The rows come from 6 hidden closed curves, with some noise, and rows from the same curve form a group. Each curve winds through 8 dimensions. The rows are also pushed far along 5 directions, which tell nothing about the answers.
In the rows, 128 means zero.
Known rows, each followed by its group:
[128 128 157 110 164 120 125 119 147 133 133 104 137  83 130 130 125 149
 115 122 144 154 129 119 139] : Beni
[109 143 134 152 173 136 162 136 106  91 171 184 113 155 122 124 160 192
 141 124 124 138 118 129 111] : Sen
[118 114 135 130 130 135 144 109 120 114 133 101 146 117 137 128 102 107
 124 139 115 143 145 133 131] : reb
[159 114 126 112 140 148 112 102 136 102 123 119 152 105 138 135 121 105
 103 154 120 142 127 139 155] : reb
[163 125 121 117 118 132 102 141 142 156 110 134 128 121 129 127 115  83
 133 127 146 125 118 117 131] : Sen
[104 106 113 167 110 100 120 143 105 148 155 153 127 165 154 146 132 144
  99 126 127 116 122  99  97] : reb
[137 166 151 104 111 113 176 172 132 148 118 162 129 134  85 154 143 159
 190 161 158 101 119 122 148] : reb
[138 113 122 129 139 126 137 111 123 117 133  95 153  98 138 137  92 133
 106 194 122 118 139 135 167] : Beni
[ 91 103 128 140 142  82 113 123 154 148 108  51 122  84 126 138  95 102
  96  94 112 147 140 113  91] : zuv
[143 170 140 129 105 157 152 113  95 100 154 191 117 200 118 121 155 146
 171 149 115 101 129 153 142] : rabu
[182 122 134 136 134 143  95 110 139 159 114  99 134 111 157 131  73 100
 125 166 130 131 126 134 153] : reb
[137 114  99 129 118 151 118 123 115 110 118 104 144 107 154 111 118 126
 124 153 126 122 135 148 148] : nen
[118 111 134 151 215 164 118  79 116  69 151 121 108 121 143 105 118 138
 134  72  85 174 124 136 113] : nen
[137 148 126 130  78  59 135 174 138 175 103 173 129 159 148 173 174 117
 117 146 169  72 108 113  90] : zuv
[152 141 124 134 128 152 151  97 125  91 120 152 137 155 161 114 149 109
  95 174 115 109 125 179 134] : rabu
[142  95 115 133 107 136  96 125 135 135  84 110 138 121 160 141 114  80
 116 105 113 137 125 131 119] : zuv
[138 139 139 147 135 154 164 119 131 106 123 124 134 137 123 125 120 150
 132 179 114 135 120 167 148] : nen
[111  80  93 128  94 165 158 108  77  88 124 137 171 140 167 130 109 118
 110 186  97  98 152 143 185] : rabu
[ 71  93 128 127 145 114  98 124 152 172 158  56 123  76 101  87  93 146
  68  85 140 171 147  85 129] : reb
[ 91 128 157 124  94 104 195 157 133 151 109 166 135 159 100 155 148 128
 129 135 133 116 126 118 122] : Sen
[138  76  98 134 123 146 128  99 118 116  87  77 169  97 191 125  88  78
 101 172 113 110 130 148 167] : Beni
[ 62  63  81 162 103  81 122 132 113 135 122  77 149 112 173 139 105  94
  70 110 111 118 145 101  87] : zuv
[164 147 130 134 151 116  87  81 149 109 112  81 105 125 142 129 111  70
 129 105  96 132 128 155  92] : nen
[136 105 144 161 162 147  95  84 135 123 117  68 121 107 156 132  74 108
 121 103  84 176 135 141 112] : Sen
[164 148 117 179 167 114  83 164 123 131  98 160  62 158 140 164 124 142
 219  52 101 128  93 121  54] : reb
[ 65 118 119 110  74  43 143 204 152 201 122 119 127 117  74 151 149 124
 116  96 175 103 127  63  93] : zuv
[ 95 108 143 133 121 157 141 120 111 102 155 135 147 142 113 127 137 154
 127 105 112 172 132 120 135] : rabu
[132 173 142 133 136  82 160 151 137 132 120 152 107 144 116 151 156 140
 163 135 141  97 112 135  90] : reb
[ 84  96 135 101  99 115 168 160 140 132 111 117 162  93  89 151 137 139
 108 135 140 145 136 106 153] : zuv
[144 105  82 112  78 109 132 101 121 103 102 101 182 123 180 128 131  47
  71 206 129  72 136 158 149] : nen
[137  87 105 116 124 131 121 142 130 158 104 128 159 102 169 119 120  88
  97 144 161 113 118 111 150] : nen
[118 133 101 128 149 118  95 116 121 103 169 109 113 118 119 104 130 121
 119  95 123 137 141 118  97] : zuv
[131  96 110 160 165 174 121  82  79  63 196 158 157 154 183 102 130 133
 100 141 108 156 129 133 128] : rabu
[158  98  97 145 168 134  70 109 139 140 113 106 113 101 183 106  98  78
  88 104 123 134 124 125 104] : rabu
[106 172 187  72 154  81 151 189 208 193  76 104  86  73  18 138 146 145
 184  48 174 149 107  96 118] : reb
[136 100  97 169  96  85 119 163 108 177 121 141 132 156 166 164  92 101
 128 167 134  82 120  97 104] : Beni
[118 109 107 109  95 127 135 134 108 106 113 160 141 144 129 149 147 106
 130 125 115 104 137 121 141] : rabu
[161 144 148 120 144 116  82 143 170 177 102 116  92 116 101 129 108  79
 154  66 140 155 115 109  87] : zuv
[146 152 144 160 180 140 131 124 127 125 121 141  83 149 129 129 108 149
 180 106 105 132 112 140 105] : Sen
[152 152 173  95 132 160 144  97 144 118 129 147 140 134 116 118 144 113
 122 139 135 149 131 149 155] : nen
[159 160 175  96 156 133 104 101 180 161 126  97 108 101  92 104 112  96
 118 102 143 161 129 132 130] : reb
[129  75  81 131 109 134 102 102  94  93 114 130 152 133 182 142 115  61
 103 126  93 105 143 124 129] : rabu
[ 94 138 115 116 140 143 146 136 106 100 159 153 125 134 110  95 169 184
 149 106 140 123 125 124 146] : Beni
[170 171 133 127 117 125 133 101 135 100 139 139 129 149 142 128 152 112
 109 181 128 111 130 172 116] : reb
[190 144 129 101 127 154 120 121 140 128  92 132 128 118 122 128 105  77
 159 160 128 114 125 149 162] : Sen
[118 106 165 117 163  96 115 136 166 185 120  88 124  81 107 140  85  97
 114  86 144 166 128  79 110] : zuv
[ 88  64  80 134  95  99 137 158  65 117 151 168 168 132 170 174 123 137
 113 150 124  89 150  74 139] : rabu
[ 79 126 142 151 149 121 127 145 117 144 182 164 103 153 113 116 148 179
 121  60 135 164 126  88  83] : rabu
[198 187 171 131 104 158 162 134 131 156  92 188 115 188 137 139 134 119
 194 181 139  94 103 174 149] : nen
[155 150 153 127 174 127 116 110 162 129 106 134  96 125 129 122 139 115
 123  94 124 141 110 144 101] : rabu
[144 120 138 135  87 151 161 105 120 124 105 137 168 146 172 138 126 115
  91 205 123 113 133 168 162] : zuv
[ 89  91 132 107 147 137 133 147 124 120 128 128 143  93 101 140 135 164
 132  90 130 156 127  91 155] : zuv
[178 135 166 138 171 159  98  86 161 127  97  85 102 106 119 139  70  98
 143 119  86 174 129 152 131] : Beni
[167 115  83 160  97 106 104 163 115 151  73 134 123 146 172 163 106  84
 168 145 123  78 106 129 105] : reb
[185 141 152 127 143 155  85  81 148 140  81  79 111 119 153 125  81  68
 158 116 101 139 126 161 136] : Beni
[133 143 174 102 117 144 145 107 196 161  80  63 133  94  87 100 119 109
  83 147 138 159 125 167 165] : Sen
[189 138 140 166 184 150  70 111 143 129 107 117  74 131 131 147  75 106
 176  84  82 165 114 135  88] : Beni
[170 148 155 129 138 134 118 100 133 151 140 118 135 125 155 127  98 118
 122 174 139 125 133 139 143] : Beni
[123 123 133 111 161  99 100 136 148 125 121 108 119  85 115 150 137 131
 132  74 132 153 125 102 102] : nen
[137 130  90 165 110 131 150 125  93  77 132 145 141 158 176 143 139 138
 130 183 104 101 130 166 107] : reb
[184 167 158 170 192 120  97  67 148 132 116  95  84 138 183 124  93  94
 133 120  98 134 119 172  72] : nen
[146 169 151 120  83 122 162 135 141 147  82 137 121 157 117 145 145 135
 153 169 131  89 118 167 147] : zuv
[123 156 111 140 150 121 126 142 127 107 147 133  99 136 100 115 150 169
 155 112 127 125 116 134 109] : nen
[ 67 103 105 121 127 139 143 162  98 120 151 134 136 109 113 111 142 193
 146  98 141 137 137  97 149] : nen
[128  97  92 169 199  84  90 153 125 135 116 121  90 100 169 153  89 101
 144  66 110 126 122  89  48] : Sen
[ 64 119 127 161 137  71 144 178 123 164 133 133  94 143 101 148 127 158
 162  61 128 123 117  78  66] : zuv
[114 114 109 166  81 131 128 162  89 146 160 191 126 193 135 138 134 134
 144 122 127 118 125 100  99] : Beni
[187 134  97 134 131 121  76  99 109  96 108 146 115 146 182 157 122  68
 145 126  95  95 131 145  99] : rabu
[187 179 151  98 127 144 133 110 145 107 113 148 132 146 106 127 163 111
 157 162 142 114 102 168 157] : rabu
[113 128 124  98 116 191 161 129 116  71 141 147 146 123  73 103 152 170
 146 142 118 155 136 148 189] : Sen
[170 162 143 146 120  78 129 126 154 143  87 110 115 133 154 174 123 104
 130 163 122 102 117 159  86] : Sen
[153 136 126 164  87 111 136 135 120 165  88 148 132 177 202 144 131  86
 132 155 137  84 109 152  92] : Beni
[121 116 110 119 167 134 147 129 130 101 131 126 124  98 122 114 119 122
 120 133 121 131 140 129 131] : Sen
[121 125 108 154 158 146 144 107 106  93 146 128 127 134 168 100 131 152
 120 151 116 115 128 154 129] : nen
[138 148 168 110 105 172 152  98 139 109 133 117 150 137  96 114 134 138
 133 158 124 163 130 160 171] : rabu
[104  92  80 134  82  61 108 156 126 173 107  89 140 114 148 145 102  65
 102 129 138  82 139  91  99] : Sen
[145 142 134 133 158 107  98 119 159 166 127 101  99 117 127 101 106  85
 116  99 140 131 122 121  97] : zuv
[114 112 126 149 138 106 119 126 147 144  92  75 115 104 134 141  98 125
 118 118 110 130 125 131 114] : reb
[ 97  74 105 135 196 145 112 105 114 122 166 108 126  93 144  84  79  95
  95  86 115 156 149  89 124] : Sen
[157 138 125 166 141 114  88 126 143 165 124 129  92 154 152 120 108  93
 120 103 126 129 114 126  72] : Beni
[ 63 104 143 117 110 112 144 159 112 132 192 167 143 138  72 143 152 173
 113  89 141 162 142  62 124] : Beni
[119 121 160  66  96 102 136 141 203 174  81  60 156  49  64 135 121 104
  66 149 160 152 139 121 172] : Beni
[126 117 137 124 193 121  99 117 134 135 146  80 114  77 121 120  82 127
 150  85 127 160 135  97 121] : reb
[118  99 120  97 105 154 120 103 138 144 138  92 161 108 118  80 108  77
  79 143 145 136 141 120 177] : nen
[142 128 126 125  52 143 155 148  91 114 124 185 167 172 143 169 147 137
 153 187 127 103 132 136 155] : zuv
[115 133 137 126 139 157 120 111 122 128 162 115 125 124 127  91 120 152
 120 116 133 154 142 131 138] : nen
[105 101 115 114 143 112 135 115 124 109 122 117 136  96 147 138 122 130
  84 140 111 113 153 123 141] : rabu
[ 50  78  88 142 172  94 141 173 103 120 156 122 117  89 113 131 115 173
 133  75 124 134 139  64 103] : Sen
[153 140 115 191 101  93 120 143 126 150  83 135 101 179 179 168 125 104
 150 132 107  97 101 154  57] : Sen
[139 133 150 135 125 111 111 119 155 191  95  72 120 109 156 119  93 100
 117 125 142 125 127 134 119] : Beni

New rows. What belongs after each?
[127 132 131 149 194 142  83 143 137 133 158 135  76 117  96 108 118 166
 152  44 121 180 117  98  92] : Beni
[148 133 118 139 146 126 120 133 140 154  98 118 104 116 151 123 108 128
 127 138 127 106 123 140 131] : rabu
[124 159 148 125 134 168 138 107 136 119 168 138 109 153  84  76 136 150
 114 128 127 153 134 149 144] : Beni
[169 145 127 110 125 135 120 136 155 150 103 139 123 119 130 111 141 105
 111 151 158 111 113 143 143] : rabu
[ 98 116 122 176 187 139  81 117 113 126 191 136  76 152 125  91 114 150
 125  28 104 179 130  93  61] : Beni
[173 195 160  89 114  87 120 164 167 156  80 165  86 135  80 177 165 133
 186 109 143  98 114 132 112] : rabu
[ 95  76 127 105 134 181 152  97 112 112 150  88 181  82 132  90  94 145
  88 170 131 152 151 124 217] : Beni
[100 127  92 163 144  99 153 134  79  80 172 166 129 164 160 133 153 144
 141 132 118  96 127 120  80] : reb
[158 176 155 131 168 149 110 102 160 112 119 127  79 143  99 108 144 143
 142  92 106 153 113 166 111] : reb
[152 106 118 137 165 112 116  99 140 111 129  93 150  94 162 133 104  93
  85 165 125 130 123 132 129] : nen
[ 69  67 100 126 117 111 115 119  98  93 156 114 167 108 152 143 142 133
  74  99 114 144 149  95 122] : zuv
[163 124 115 164  97 108 105 144 115 149 129 144 148 167 168 150 132  96
 148 145 149 113  94 119  95] : rabu
[ 99 101 116 107 145 148 116 117 115 107 175 118 145  93 118 106 124 160
  93 123 129 155 155 106 159] : rabu
[103 117 119 138  90 116 152 179  89 115 158 192 141 161 104 178 153 181
 165 133 129 123 129  90 122] : Beni
[133 127 114 165 152 145 146 140  98 107 147 191 116 170 151 128 144 156
 147 134 122 117 108 131 112] : Beni
[132 112 103 126 163 118 133 129 132 116 116 101 123  87 139 125  96 112
 123 144 119 116 138 129 129] : Sen
[127 144 118 135  77 104 141 158 105 152 124 169 119 166 139 159 132 142
 144 153 127  79 143 122 120] : rabu
[ 85 134 128  97 147 172 142 110  94  50 178 178 116 148  73 108 174 182
 150  74  96 152 150 123 153] : rabu
[161 126 113 154 125  97 102 164 137 172 114 157 118 140 166 148 128 105
 123 132 154 110 105 110  83] : Beni
[168 163 153 140 136 142 150 116 112 106 127 159 124 160 137 156 130 152
 181 167 113 113 115 155 143] : rabu
[127  99 117 135 143  95  98 118 144 152 140  98 141 109 141 122 106  75
  79 121 143 133 122  97 107] : nen
[132 125 126 144  94 122 127 161 138 140 100 136 137 139 125 150 153 152
 132 135 141 130 100 133 126] : Sen
[ 29  67  97 136 105  53 143 194 101 145 159 128 152 108 108 172 139 163
 114  81 142 126 140  38  91] : zuv
[ 37  48  72 151  89 109 141 146  73 109 160 150 171 149 172 127 151 117
  78  94 125 118 141  81  98] : nen
[144 178 171 116 123 128 143 114 144 114 130 160 109 163  86 146 166 149
 139 124 119 133 121 151 125] : reb
[150 160 135 149 126 136 131 115 102  77 139 161 108 174 118 166 136 150
 180 132  83 127 130 151 105] : Beni
[242 180 192 129 224 161  63  74 177 139 106 113  76 110 138 130  85  82
 174  94 115 175 103 156 106] : nen
[113 122 133 158 166  93 111 114 131 145 134 104 103 120 159 137 104 133
 109 101 113 126 132 114  86] : rabu
[186 158 165 127 124 148 123 119 147 152  77 128 112 139 134 149 105 109
 173 141 118 128 115 158 140] : zuv
[ 86 130 135 128  62  96 166 165 117 156 134 150 141 169  92 151 147 138
 140 139 143 107 128 105 124] : nen
[179 133 118 131 135 117 109 116 135 124 103 142 133 138 165 137 139  72
 124 144 136 103 101 144 115] : rabu
[ 90  83  95 144 116 114 108 114  93 106 172 142 150 152 153 127 136 106
  81 104 115 128 138  94 105] : reb
[207 181 152  96 122 142 131 131 168 148  83 129 120 121  96 129 127 105
 168 185 153 108 103 165 171] : nen
[131  81  67 196 150 138  73 112  75 100 161 105 123 144 188 127  71 112
 148 109  85 134 130 111  88] : nen
[154 117 121 165 104 132  96 138 106 152 134 155 118 171 155 151  99 102
 155 118 115 126 126 109  97] : Beni
[ 94 131 123 110  56 107 160 194 119 152 145 169 150 141  72 159 170 214
 124 173 163 106 126  99 171] : reb
[150 160 137  98 113 159 142  95 154 123 107  80 127 111  90  88 112 118
 122 183 123 116 138 179 191] : Beni
[ 52 109 113 104 107 151 172 169  97 112 160 147 150 114  86 103 164 215
 140 118 149 133 141 104 178] : nen
[156 145 107 131 175 142  98 111 134  80 137 121 110 116 132 108 148 140
 137 113 119 135 114 153 116] : rabu
[156 128 128 114 105 130 132 134 122 137 119 116 152 112 130 147 105 125
 150 182 139 112 131 128 171] : nen
[107 108 128  84 118 178 162 102 115  72 166 135 182 107  93 106 150 159
  82 180 130 152 147 138 213] : reb
[164 141 130 107 157 133  65 103 149 112 138 101 114  96 106 126 123 117
 126  96 120 157 134 125 126] : reb
[ 97 104 133  86  87 125 155 116 141 119 112  66 170  83  83 138 106 122
  98 175 118 131 157 130 198] : Beni
[164 159 124 133  98 136 144 122 132 137 127 158 128 171 136 112 140 105
 111 189 141  93 120 163 135] : Beni
[140 120 143 110 149 139  89 107 160 123 107  94 124  99 104 122 129 100
 118  79 122 167 116 129 129] : Sen
[162 195 155  95 111 153 154 121 128  87 142 167 130 166  72 127 183 158
 185 154 138 120 108 163 164] : rabu
[129 140 150 107 118 116 124 127 124 144 127 140 129 138 122 141 135 115
 152 106 137 118 132 110 131] : nen
[ 92 116 152  95 113  99 134 129 155 152 100  83 130  87  97 151 116 128
 102 110 119 137 154 112 143] : rabu
[176 183 146 106 152 120 105 143 153 153  99 162  69 128 107 140 135 140
 170 104 133 106 127 136 119] : rabu
[158 182 149 118  98 169 158  99 103  97 146 186 122 197 113 116 151 136
 168 170 114  98 133 171 161] : rabu
[140 120 130 126 138 145 140  99 126 116 131 130 148 126 160 111 133 113
  88 163 132 121 128 146 152] : zuv
[140 145 130 112 135 158 179 111 120  81 124 164 137 150 118 115 153 124
 133 172 118 107 124 166 160] : Sen
[139 174 145 105 111 106 138 139 156 155  89 145  91 141 102 134 148 125
 137 125 132  90 131 150 123] : rabu
[159 156 151 105  91 144 131 115 151 160 109 122 128 146 103 111 122 101
 125 166 140 112 127 152 168] : reb
[153 151 115 123  89 153 142 144 119 119 104 177 126 169 131 123 163 128
 155 152 136  93 112 160 145] : zuv
[150  89  76 195 122 151 105 119  67  93 139 176 144 175 243 141 126 123
 116 150 102 111 118 141  92] : zuv
[140 130 123 114 160 169 132  81 134 102 152 111 135 114 130  67 117 109
  87 157 127 136 139 155 166] : Sen
[122 131 166 122 122  90 159 168 152 184 113 148 130 125 100 166 123 124
 141 127 157 130 118  90 117] : zuv
[140 136 131  97  73  79 156 183 154 174  78 158 154 135 104 165 173 102
 135 162 183  80  93 112 144] : rabu
[181 116  95 162 176 144  94  82 136 121 106  69 121 100 204  92  71  61
 103 161 113 119 124 171 114] : reb
[111 145 161 126  89 140 184 146 131 133 112 143 139 151  90 150 139 173
 154 162 125 132 124 145 157] : Sen
[142 146 150 119  86 146 154 153 145 152  99 174 133 165 103 127 162 118
 144 136 150 122 102 140 141] : rabu
[ 80 106 132 100 132 116 132 115 141 146 117  61 142  72 134 105 115 134
  91 110 138 134 152 119 154] : nen
[ 89 124 139 110 166 131 124 146 140 111 173 145 106 114  43 121 145 175
 125  64 126 179 130  84 125] : Beni
[135 112 149 143 167 164 102 105 140 127 131 129 114 126 134 114 110 113
 118  72 111 185 124 123 108] : Beni
[116 132 111 165 153 120 140 133  97 101 131 150  92 159 142 146 109 127
 178 100  86 113 134 129  80] : Sen
[172 125 132 124  74 126 142 103 151 164  55  96 163 133 192 128 110  39
  90 200 140  82 122 179 149] : Beni
[146 126 120 166 152 149 133 119  97  93 115 157 117 159 173 140 130 140
 170 123 100 119 112 152 111] : Beni
[139  95 113 147 116 134 142 136 103 114 139 164 173 145 170 145 141 119
 115 168 144 122 104 120 133] : rabu
[122  91  93 156  81  64 111 190 129 186  76 109 131 118 145 193  96 106
 149 128 132  92 117  88  95] : Beni
[163 153 113 129 105 119  82 129 139 142 124 127 107 144 118 128 135 118
 128 127 128 112 120 134 121] : reb
[ 80 102 117 117 139 118 131 132 136 147 158 110 133 110 103  90 130 135
  80 108 146 136 135  95 139] : Beni
[ 91 135 133 134 115 120 134 141 133 142 136 115 105 140  81 123 125 150
 137 100 117 135 134 116 119] : Beni
[ 93 132 109 135  73 153 159 146  74 111 176 176 145 179 126 110 155 173
 149 151 135 107 143 125 146] : nen
[213 229 178 132  86 148 150 112 146 141 109 187  98 211 112 140 156 136
 167 203 129  93 108 200 138] : reb
[117 126 130 113 127 118 147 177 130 151 109 182 127 131 125 135 170 146
 148  97 165 115 103 104 123] : nen
[119 108 121 127 113 138 157 148 117 124  93 142 148 130 139 141 138 136
 148 140 129 113 115 132 154] : Beni
[171 175 192  68 164 152 113 131 204 173  88 100  91  77  38 108 113 116
 164  89 150 171 120 132 163] : Sen
[169 183 152 115 121 144 154 103 147 109 147 148 131 157  99 110 153 120
 120 189 139 121 119 171 147] : nen
[207 167 135 122 124 130  99  96 139 112 105 118 130 143 141 141 130  78
 164 158 125 110 105 163 130] : rabu
[104 111 122 131 121 125 157 143 127 127 117 144 148 127 149 124 158 139
  99 137 147 122 118 132 129] : Beni
[136 124 125 121 148 178 116  84 105 113 167 145 126 146 143  79 115 115
 105 131 117 133 148 135 158] : rabu
[170 173 130 153 176 161  94  84 131  97 136 113  77 148 128 100 110 130
 165 111  88 137 125 173 109] : Beni
[161 148 127 171 190 151 118 136  97 105 158 196  96 169 155 129 141 173
 189 103 123 130  95 127  95] : rabu
[144 108 101 126 116 113 110 100 122 130 108  87 145 122 166 123  91  38
 121 143 118  99 138 131 122] : reb
[138 113 106 125 112 108 137 116 103 111 119 113 167 119 180 154 123 115
 127 183 130  85 132 134 149] : Beni
[139 101 102 116  94 113 111 130 107 131 144 139 166 129 144 148 124 104
 104 169 142  98 133 100 158] : reb
[157 129 137 104 113 167 129 113 159 139  89  96 144  96 133 104 117 122
 100 175 140 138 130 168 183] : zuv
[106 130 138 120 119 152 169 128  94  99 186 186 149 163 103 121 147 148
 138 145 131 136 137 112 145] : zuv
[131 151 158 112 138 107 109 133 165 182  93  87  96 110 100 121 109 113
 156  83 139 128 123 121 122] : nen
[106 113 118 126  93 144 139 129 127 146 151 127 143 142 111  93 123 121
  85 154 140 128 139 124 150] : Beni
[112  63  75 137 125 126 140 128  97 135 140 137 165 124 180 109  94  65
  81 163 136  97 140  99 138] : Sen
[141 106 137 138 112 122 147 102 134 135 108 105 160 133 151 143  99  73
  99 180 119 116 124 140 141] : nen
